There are 3 ways to turn a row about zero (a turn may also mirror it). The second row of each pair is the first, turned, with some noise. The first 27 pairs use one turn. New pairs use 3 turns, one after the other, and a turn may come again.
Known pairs, each followed by its turns in order:
[-13.7   6.9 -27.8 -31.8 -30.3   9.5   5.3  24.9]
[ -2.8   2.0  41.0  -5.0  -1.4 -34.9 -18.8 -18.9] => j966

[ -6.6  -4.8  12.9  16.8  -5.6 -16.0  -0.9 -14.8]
[ -4.7  -3.9  14.5  -0.6   8.8  -0.9  17.6 -20.3] => j523

[-11.2 -55.4  -4.3  -0.9  -4.2   6.0 -20.2  16.3]
[ 19.1  25.0  21.2 -12.6 -47.4  -3.8 -14.8   3.6] => j215

[-19.7  23.4  55.4   1.7 -18.7   4.1 -39.7   4.1]
[ -6.2  62.1 -12.0 -35.9 -19.6  14.5   8.5 -10.5] => j966

[  0.9 -11.9 -41.8  20.1   3.4 -21.2   3.2 -22.8]
[ -9.7  -0.8  21.2  -8.7  39.6 -19.7 -25.8 -10.6] => j523

[-10.4  -6.9  54.8 -10.8  -5.2  45.3 -13.2 -20.0]
[  5.5  26.4  -3.5 -33.8 -45.6  24.3  37.2  -6.8] => j523

[ 33.4   8.1 -17.3  10.3   2.4 -16.4   0.0 -10.6]
[ -6.6  20.0  -0.8  23.1  22.0 -11.2 -14.8 -13.7] => j523

[  6.7  -5.5  48.2   8.7   6.4 -41.8  19.1   3.6]
[-36.5   3.7 -30.8  17.2 -21.0  36.2   1.7 -15.9] => j966

[ 19.6  15.7 -14.9 -23.0   8.1 -20.7  13.2   0.0]
[ -2.7  -0.9   2.3  30.7  -3.4   4.3 -31.2  -4.5] => j523

[ -2.1  30.2  -5.0 -28.5 -14.2  11.0 -20.1   8.5]
[ -0.5  13.8  12.6 -26.4 -12.5 -35.0   9.4  -9.7] => j966

[ 14.8  -0.5   1.3  -6.6  31.5 -13.2 -13.5 -20.0]
[ -0.4 -26.2 -18.2 -15.0  -6.6   8.9  23.4  12.0] => j966

[  6.7 -22.1 -13.4 -31.3 -14.2 -15.9 -55.4  -0.2]
[-21.0 -14.9  15.0 -62.2  19.6  -0.2  -4.4   0.5] => j966

[-40.8   6.8   6.9  13.4 -35.9  19.4  -1.0   3.0]
[-12.2   2.1 -25.0  -9.2 -23.3 -39.9  23.8   8.1] => j215

[-14.2  -3.6   9.7  15.4   7.1  26.0 -12.1  -0.2]
[ -3.1   8.6   0.4 -22.5  -8.0  -9.1  20.3  14.6] => j523

[  6.5 -12.2  -0.4  15.4  -4.3  15.3   3.2  -2.1]
[ -3.6  12.8  -4.8 -13.9  13.9   6.6   8.9   5.5] => j523

[  4.7   1.5   8.4 -50.0 -21.6  -1.5  -7.4   7.3]
[ 29.2  -9.7 -19.4   6.5 -29.4  19.3 -20.1 -16.5] => j523

[ 23.2  -5.7  48.0 -16.8  10.8  27.3 -14.2  23.2]
[  5.2  13.9 -44.5 -27.6 -25.7  -7.3 -32.2  -4.3] => j966

[ -9.6 -23.5  22.4  15.3  42.6 -10.7  55.4  14.7]
[-49.0 -21.9  44.1  27.6 -23.5  17.3  -2.4  -9.9] => j215

[  0.8  40.1  21.4  16.2   6.0 -31.2 -13.7 -42.1]
[-21.9  -8.1 -28.2 -13.2  41.0  -7.3 -14.7 -42.6] => j215

[ 14.9  55.4  10.0   0.3   8.1 -31.5 -24.9  -2.6]
[ 12.2 -17.5 -28.7  18.8  45.6  -9.4 -17.3 -29.6] => j215

[ 16.0  -9.1   6.7  -5.1  30.7 -24.4 -11.7   2.6]
[  6.7  -2.4  12.7  10.4   4.1  19.5 -29.1 -23.4] => j215

[  2.4  -2.5  20.2  15.9 -16.9  29.8  55.4 -24.1]
[-54.1 -12.4  17.8 -23.1   8.0  -5.9  23.2  31.5] => j215

[-23.1 -24.1  -0.5   6.4  -8.7  34.0  25.0  -3.5]
[ 23.8   9.0  18.4  20.3  -4.9   8.4 -32.5  19.7] => j966

[ -4.6 -20.3  -9.7 -10.0   1.5 -15.9  26.9 -16.4]
[ -4.4  -8.9  23.9  -4.4  15.2  23.6 -18.2  -7.1] => j523

[ 14.7  -3.2   6.3  -8.6 -16.8 -34.3   2.7   3.1]
[ -1.9  26.1  10.0  14.9  22.1 -10.7 -14.8  -5.9] => j215

[  4.9  15.8 -15.7  32.9  -3.4 -11.4 -27.3   8.5]
[  5.7  11.1  -6.3  -5.2  38.9  -0.8  24.1 -15.4] => j966

[ -6.9   0.3  24.8  16.0 -35.8  16.5   9.1 -21.0]
[-28.1   3.2  -5.5 -28.9   4.4 -32.5   5.0  16.5] => j215

New pairs. What belongs after each?
[ 14.9  -7.0 -44.7 -21.4  -3.7  -3.6 -24.9 -18.4]
[ 11.4 -16.6 -20.2 -25.4 -10.1 -46.0  -0.5  -8.3] => j966 j215 j215

[ -9.1 -21.4   7.1  19.9  -1.0 -11.7 -12.5  -2.3]
[ -7.4 -26.6  -5.3  -3.0 -17.4   9.6   2.0   4.0] => j215 j966 j523

[  5.7   2.6  -8.0  13.2 -16.5  -8.5   8.3   6.2]
[-1.9 -1.6 12.8  0.6 -1.3 10.2 -1.8 21.2] => j966 j215 j966

[ 16.0 -13.6 -22.3  -9.4 -18.6  14.2 -34.7 -24.3]
[ -2.2   7.9  -2.3   2.8   5.8 -36.9  13.0 -42.3] => j523 j523 j523

[ 12.8  -3.3   9.1 -11.8 -35.4  -5.1   5.1   3.9]
[ 10.0  -6.7 -33.5  13.9   3.1   7.8 -11.2  -5.4] => j523 j523 j215

[-42.5   4.1  -6.4  -1.8   1.7  28.9  -7.5  -3.4]
[-14.5  23.5  17.0 -31.0 -16.5  21.5  -0.6   6.3] => j523 j966 j966

[ -2.6   0.8  -7.1  28.5  -3.5 -15.9 -18.7   6.2]
[ -3.7 -29.0  -3.0 -14.4   8.0   7.7   0.2  20.2] => j215 j966 j523

[15.3  3.1 31.1  1.8 11.5  1.2  1.8  0.4]
[-22.5  -1.3  -4.2  13.4  11.9 -20.8  10.1  -5.2] => j523 j966 j523

[ 30.2 -17.8 -25.9  12.1  -3.4  18.0   5.7  -7.7]
[ 10.4 -27.9 -14.2  16.6  15.1 -14.9  17.7 -18.3] => j523 j523 j523

[ -5.0  11.3 -10.6   9.8  31.3 -14.1 -35.7  15.5]
[-16.1  -2.9 -16.7 -22.1 -22.2  18.2  30.6 -13.6] => j523 j966 j215

[-48.7 -16.2  -0.1  -5.9   2.5  18.7 -23.4  46.2]
[-38.1   9.8 -29.7   0.4 -12.8 -18.3 -12.8 -50.9] => j966 j523 j523

[ 36.0  55.4  22.9   8.9  17.9   1.2 -21.0 -29.2]
[ 12.5  28.6 -12.2  63.0 -29.2   5.1  22.1 -10.2] => j523 j966 j966

[ -2.2  -0.2  -4.8 -14.2 -18.8  18.4  40.5 -10.0]
[-26.9   0.2 -27.8 -22.3 -13.3 -17.5  -7.6  -7.5] => j523 j966 j966

[  2.9 -20.5  14.8 -11.4  -2.0  55.4 -26.6 -51.1]
[ 71.4  26.9  12.0 -23.2  17.9  -5.0 -12.2  19.5] => j215 j523 j215

[  2.6  28.8  14.8 -27.9  -9.8  -9.2 -14.3  -2.5]
[ -9.5 -31.3  -4.5  26.9 -16.3   0.9  -0.6 -12.4] => j523 j966 j215

[ 26.0   3.3 -35.5  -1.3   2.8   0.0  19.7  24.6]
[ 30.2 -11.0  20.0  -7.7  -1.4  16.5  33.6   7.4] => j215 j215 j523

[-5.9 -3.3 -3.4  7.2 29.4 55.4  3.2  8.6]
[  8.5 -47.9  26.9  -7.0  -4.3  22.7  17.0 -16.4] => j966 j966 j966

[ -1.0 -50.6 -39.6  -1.3  10.0  24.0   6.9 -21.4]
[-48.7 -21.0  37.3 -14.6  -2.7 -23.1  -8.9  14.9] => j523 j966 j966

[ -6.3  -3.2 -31.8 -20.8  12.0  -4.0   0.3 -29.1]
[ 21.2  13.0  -3.1   2.3   3.0 -34.2 -22.2 -13.4] => j523 j215 j523

[ -1.8 -22.1 -26.7 -28.5 -30.7   4.2  34.7 -20.4]
[ 10.9 -44.8 -18.6 -33.4  30.6  -5.3   2.8  13.9] => j215 j523 j523

[ 44.5  -2.2  -3.0  20.7 -21.2  28.1  -1.4 -13.8]
[ 33.3 -24.5   1.1 -24.4 -20.5 -33.4  -6.3  -6.8] => j215 j215 j215

[ -0.4   1.7  -6.2  13.5 -11.5  13.5   8.7   0.9]
[-2.5  0.9  3.6 -4.0  6.6 15.4 15.3 -2.0] => j966 j966 j215

[  6.3   2.3  17.1 -33.6 -12.6  22.6   6.4  -4.9]
[ -9.1 -23.5  -3.7  -1.5  25.3  -0.4 -15.0 -24.4] => j215 j523 j966

[ -9.5   3.5 -21.8  50.9  -1.0 -14.6   1.6   8.6]
[-18.7  -4.1 -16.4 -44.7  -7.5 -24.8  13.0  -3.1] => j523 j215 j215

[-5.5 -4.1  2.2 11.8 10.2 22.3 31.9  0.9]
[ 12.4 -13.1 -17.8 -23.8   2.1 -22.9  -9.8   1.1] => j215 j966 j215

[-11.3 -15.2  28.3 -37.9 -13.8  12.4  11.3  -7.0]
[-23.5 -17.2   2.0  -0.1  27.1 -12.5  24.3 -26.9] => j966 j215 j966

[ 39.1   0.1   2.0   3.7  -3.5  12.7  -4.1 -51.6]
[ 14.2  12.5   7.1  -3.6 -22.8  49.9  31.5 -11.3] => j523 j215 j215

[ 36.7   1.6   5.8  -1.1  23.3  14.4  -6.4 -21.9]
[ -4.6  22.9 -33.9  26.8   1.3 -12.2   0.6   1.9] => j966 j215 j966

[-19.7   7.3  -1.6 -26.9  33.7  55.4  -3.6  55.4]
[  0.3  -0.7 -22.9   0.7  19.4 -18.0  71.1  45.9] => j966 j523 j966

[-1.0 -1.0  0.2  1.0 20.3 16.0  9.1 -2.2]
[ 16.2   8.1 -10.4   3.5  -9.9 -13.4   9.4  -2.0] => j215 j966 j523

[ -0.5  34.5   3.9   0.1   1.8 -38.0 -20.1   0.1]
[ 16.4  -7.7   1.5 -41.2 -25.7   4.2  15.7  -0.5] => j966 j523 j523

